There are 5 ways to turn a row about zero (a turn may also mirror it). The second row of each pair is the first, turned, with some noise. The first 45 pairs use one turn. New pairs use 2 turns, one after the other, and a turn may come again.
Some pairs, each with its turns in order after it:
[  1  18   2  12  -4  -2 -16   9]
[ -9   6 -10  -3  10 -18   1 -13]
q_121

[ -8  -1  16  -1   2 -16   3 -13]
[-11   2   3  -6  17  -5  11  -8]
q_641

[-16  -5   8  15  10  -2 -14  -8]
[  7   7 -11 -23  11  -2   9   6]
q_356

[-17   5  -2  19   4  16  -3 -18]
[  0  -1   1  -6   6  13 -21 -26]
q_641

[ -8  17   6 -13   2  13  -7  19]
[ -9  10 -11   4   8   8 -25  -7]
q_972

[  9 -10 -12  -8   7 -12  -1 -11]
[ 15   2 -11   5   7   3 -18   2]
q_899

[11  5 16 12 -2 17  5 -8]
[  0  -8  13 -14  -7  19   5 -11]
q_641

[  5 -17   3  16  -4 -12  17  -6]
[  0   8  28 -11   2   8  -3   0]
q_121

[ 14   8  18 -14   1 -10  -3  17]
[  3  -3 -20   2  18  -5 -11  17]
q_972

[ -8 -10  -6 -18   1  13  13   4]
[ -1 -15  -3   6  -9  17   8  11]
q_121

[-15 -10  -7   3  16  10  12 -12]
[ 9  3 -1 11  8  4 10 25]
q_899

[ 12   1 -12 -20 -17  -1   5   6]
[ -7  13  -5 -20  17  11   5  10]
q_972

[-18  -6  10 -19 -14  11 -11   1]
[ -7  -8 -18 -11   3  11  -4 -22]
q_972

[ 17 -15  17 -14  -7  14  14 -19]
[-17  12   4   4 -27  14   2  21]
q_356

[ 7  9 -6  1 16  0 -2 -2]
[18  8  1  6 -8  2  2 -4]
q_899

[ -7  15 -19 -20  -6   8 -19  19]
[ 22 -17  28   4   1 -12  -5 -10]
q_356

[  8  -1 -11 -17 -13  -2   9 -14]
[ -2  15   0 -14  12   7  20   0]
q_972

[-15  -9  -7   3  19  20   7 -15]
[ -4  15   2 -22   4   1 -24  12]
q_356

[ -1  16  -3 -14  18 -12  19   0]
[17 22 13  2 16 -4  0 -4]
q_899

[-13   1  -1  -1  10 -15   5  13]
[ -5  18  -2  13   9 -11   4  -4]
q_899

[ 15   1   5  15   2 -18   4   7]
[  0  18 -15 -10  -4   8   0 -12]
q_899

[-18  -4 -19 -19   0  20  13 -11]
[  6   3  15  -3  -4  -7 -34  18]
q_356

[ -7  -7  -8   8  14  19 -17 -17]
[-10  -3  -5  11 -10   5 -17 -26]
q_641

[ 14 -14 -10 -11  -3 -19  17  -3]
[  1 -10  18 -12 -21   6  -8  -5]
q_121

[-18   3  14  20 -11  -6 -11 -15]
[  7  24   0   6  22   8  -1 -17]
q_121

[-12  10   3  18  14  -2 -11  13]
[  4  17  -9  -6  11 -14  17   1]
q_121

[-14   2 -19  -8  -3  -8  13 -13]
[-20   8   7   0  -2   5  20  -3]
q_972

[ 14 -14   4  17  17  18  20 -18]
[-27  25  -4 -10   3  19 -11   6]
q_356

[-13  11   4  -3 -18   7 -19  17]
[-20 -17  10   4  -8 -16   6 -15]
q_899

[-16  -7 -20  16  18  11  10  12]
[ -9  -5  -1 -15  26   2 -26  -4]
q_356

[ -2   3  11 -13   3  -6   6  10]
[-9 -6 -9  7 17 -2 -4  3]
q_972

[ 12  -8  10  -2  17  -2 -20  -4]
[ 15  -1 -10  -5  -3 -26  -7  -4]
q_972

[-20  15  11  -1   3 -14  15  -9]
[-10   1   0  -7  34   6   1   1]
q_641

[13 -9  4  7 16  4 11  8]
[ 4 -3 14 -9  1 -8  4 23]
q_121

[  9  13   5  -4   7 -15 -13  11]
[  3   8   2   7  -7  -1  -5 -24]
q_899

[ -2 -18   3 -18  15   2  -8 -15]
[-10   7   6 -17 -16 -16  -2  15]
q_356

[-16   4  -6  14 -12  15  18 -16]
[ 11  15  14  -4  13  20 -18 -13]
q_641

[ -1 -11 -18  19  20   4   9   3]
[ -5  -1  29   2 -11 -13  -4   5]
q_972

[  4  19   4 -14 -18   8   7  18]
[-20 -22 -17 -13   6   1   1  -8]
q_121

[  2  -4  18   9   6 -16  -6  15]
[-12  -4  -5 -21  -3 -14   9   5]
q_641

[  3 -19   8 -11   2 -14 -19  -1]
[-10  -2  -7  18  -1  10 -23  -7]
q_899

[-10   5 -18  11   3   6   5 -13]
[  5  13   2   0  18  -3 -14   5]
q_356

[ -6 -18  17   3 -13  19  16 -10]
[  0  21  13  -8  -7  22  12 -13]
q_641

[-14  14  -9  -7 -10  -3 -17  -9]
[ 14  -1 -19  10  14  -5  -4 -12]
q_641

[  2   5  20   7 -10  13   6 -17]
[ -3   3   1   2  22  13 -19   3]
q_121

New pairs, each followed by its turns in order:
[ 15  18  16  20 -14 -18  -9  -8]
[-34 -10  15  -5  -5 -17   3   7]
q_972 q_121

[-19 -16  -2  10  13   1  18  14]
[  5  -4 -35  -2  11   8  -4   1]
q_641 q_641

[ -9   2  19  15  -2 -19 -19   3]
[-17  -1  25  16 -10  -3   8 -11]
q_972 q_121

[  9  17  11 -16 -12 -17   1 -10]
[-10   4   8   6  19  -3 -21 -15]
q_972 q_356

[16 20  2  4 13 -9  8  4]
[-17   8 -23 -10   5  -2   1   2]
q_121 q_972

[-12   2 -12   5  19 -11   5  -5]
[ -1  11   5 -10  10  10   9 -17]
q_972 q_121

[ -3   2  -3  -5 -17 -18  12  18]
[ -8 -12   0   7  -4  -2  -2 -28]
q_641 q_356

[ 11 -11  17 -17  -9   9   2 -14]
[ -4  15 -10  10  -5  22 -16   5]
q_641 q_356

[ 11  20   5 -14  11  -5   0  -5]
[ 11   6 -10   6  -5  15  18   2]
q_356 q_972

[-10 -13   2   3 -16  12   8   0]
[10 20 -4  8  7 11 -4 -3]
q_641 q_972

[ 16   8  -1 -11   5  -7   9  17]
[ 7 15  9 12  8 14 -6 -8]
q_356 q_121

[-12   8  20  -8  20  16  12  -7]
[  7   4   8 -22   0  11 -25  13]
q_641 q_356

[ -8  18  -2 -15   9   4  -9  14]
[  0  -4  14   6   0 -11  24 -14]
q_356 q_641

[ -7 -12   9  -4 -15  -4  -6 -19]
[ -1 -15   5  -6 -10   6   0 -22]
q_121 q_641

[ -1 -10   9 -17 -14 -17  17  19]
[ -7  17  10  14 -10  14  22 -10]
q_121 q_641

[ 12  -4  18 -19  12  -9  15  -9]
[ -4  -6   6   1 -23   0 -28  -1]
q_121 q_899

[-14   7  19  10  17  19   7 -10]
[ -7 -20  -7   4 -12   9 -17  22]
q_121 q_641

[-9  1 19 19 -3 19 -4 19]
[-13   6  25 -12 -14   7 -17  10]
q_356 q_356

[ 11  -3 -11  -8 -12 -11  19  -4]
[ -8  22   3  -7 -10  11  10 -11]
q_641 q_899

[-10 -20  17  16 -16 -10   2   3]
[  3  -5   4  18  10 -20  16  16]
q_899 q_899

[ 11 -11   1  19  14  -6  -7  13]
[-18 -10   2   6  16  -5 -15 -10]
q_641 q_899

[-13   9  10   8 -10   7 -18  19]
[-2 25  9 -7 22  0  0 -8]
q_899 q_641

[ -2 -19  -4  -9  19   3  17  -4]
[  0   3  -1   4  -3   0 -29  13]
q_899 q_972

[ -3  18  -8  -3  -5  17  -2 -12]
[ -9  13  -1  -9   0  14 -17   8]
q_899 q_899

[ 0 10 -1 -4 -8 16  1 16]
[-6 -8 23  8  2  6 -2 -2]
q_641 q_356

[  1 -12  -3   6   8 -11 -12  16]
[-12  -1 -12  -6  -6 -17 -11   9]
q_356 q_356

[ -5 -10 -18  -3  -9  -3  10   0]
[-13   6  20   3  10   0   2   8]
q_972 q_899

[ -6   5  12  12  18 -18   9  20]
[-31  -9 -14  -2   3  -6 -10  -7]
q_641 q_972

[ -1  -1 -14  10   1  12   5 -16]
[ -2  13   1  -8  -9  -9 -14   8]
q_899 q_899

[ 12   6 -18   4  -8 -19   7  19]
[  4   5 -25  11   7  15  15   7]
q_356 q_899

[  4  13 -10   8   6  15   2   9]
[  0   2 -13   0  18 -13  -2  -6]
q_972 q_121

[ 14  19 -17   1 -15 -15  19  17]
[  6  10  -1  15 -25 -31   2  -6]
q_899 q_356

[ -4  13  -2 -15  -7 -12  -8  18]
[-18   7  -8   6   2   0  14  15]
q_356 q_356

[-3  9 17 20 19 -1  4  9]
[-13  -1 -27   3 -14   9   5  -9]
q_972 q_899

[ 15 -10  18  -4  -8 -16 -11   5]
[-13   8  -6  -6 -16 -11  20   7]
q_121 q_356

[  2 -17   8   4  -8 -17 -14 -18]
[-2 22 -1 -5 -7  8 23 -2]
q_121 q_356

[-16 -19 -16 -20  15   6 -20  18]
[-20   1 -34  -1  -4  -3  14 -23]
q_899 q_899

[  4  13  10 -12 -11 -17 -10 -10]
[ 11 -12  -1  13   1  23  -3   9]
q_899 q_899

[-20 -12   9   2 -16  -2  13  11]
[-14  20   1   3 -15  12  -1 -14]
q_972 q_641

[ 16 -16 -16   2  19  -8 -14   2]
[ 3  3 17 18 24 -1 15 -2]
q_899 q_356

[  6 -18   3   8   8   9   3 -16]
[-10 -14   7  -3  12  18   8  -4]
q_641 q_899

[  3  11 -11 -20  12  -3  -2 -16]
[ -3   6 -23   6  -8   7  17  13]
q_641 q_899

[-11  12   1   2  -6  10  -3  -2]
[13 -1 -3  3  0 -8 12  7]
q_121 q_899

[ -5 -13  -2  12 -11  -5  14   1]
[  6  -5   0  13  12   6  -4 -15]
q_121 q_972

[ 10  16   9 -14  -6  10  16  -9]
[ 16 -21 -10  -6  13   0 -11   8]
q_899 q_121

[  5 -15 -14 -13  13 -16 -19   7]
[ 8  9  4  3 27 -6 22  1]
q_899 q_356

[-15  11  13  -3   7  -7   4   9]
[  1   0  -2 -12  23  -1  -2   6]
q_972 q_356

[  0 -12   9  -4  -8 -14   2 -10]
[ -7   5  -8 -10   3 -19   2   1]
q_356 q_899

[ 11 -14   4  14 -10  -9 -17 -16]
[ -3   2  -1 -22   4  -6 -26   3]
q_972 q_899

[  9   4   0  10  -7  19 -12 -16]
[-12  -6  -3  -1   4  -6 -27   0]
q_972 q_121

[ 14   7   6  19 -18 -18  16 -13]
[-16  28   4  -7  16 -11   7 -19]
q_899 q_972

[ 20  20  15  -4  -4 -12  -3   7]
[  9  -6   0  22  11  -1 -23  -7]
q_121 q_899

[-6  3 -3 -8  7 -4 -6 19]
[ -3  -5  -5  18   2 -13   2  -5]
q_972 q_899

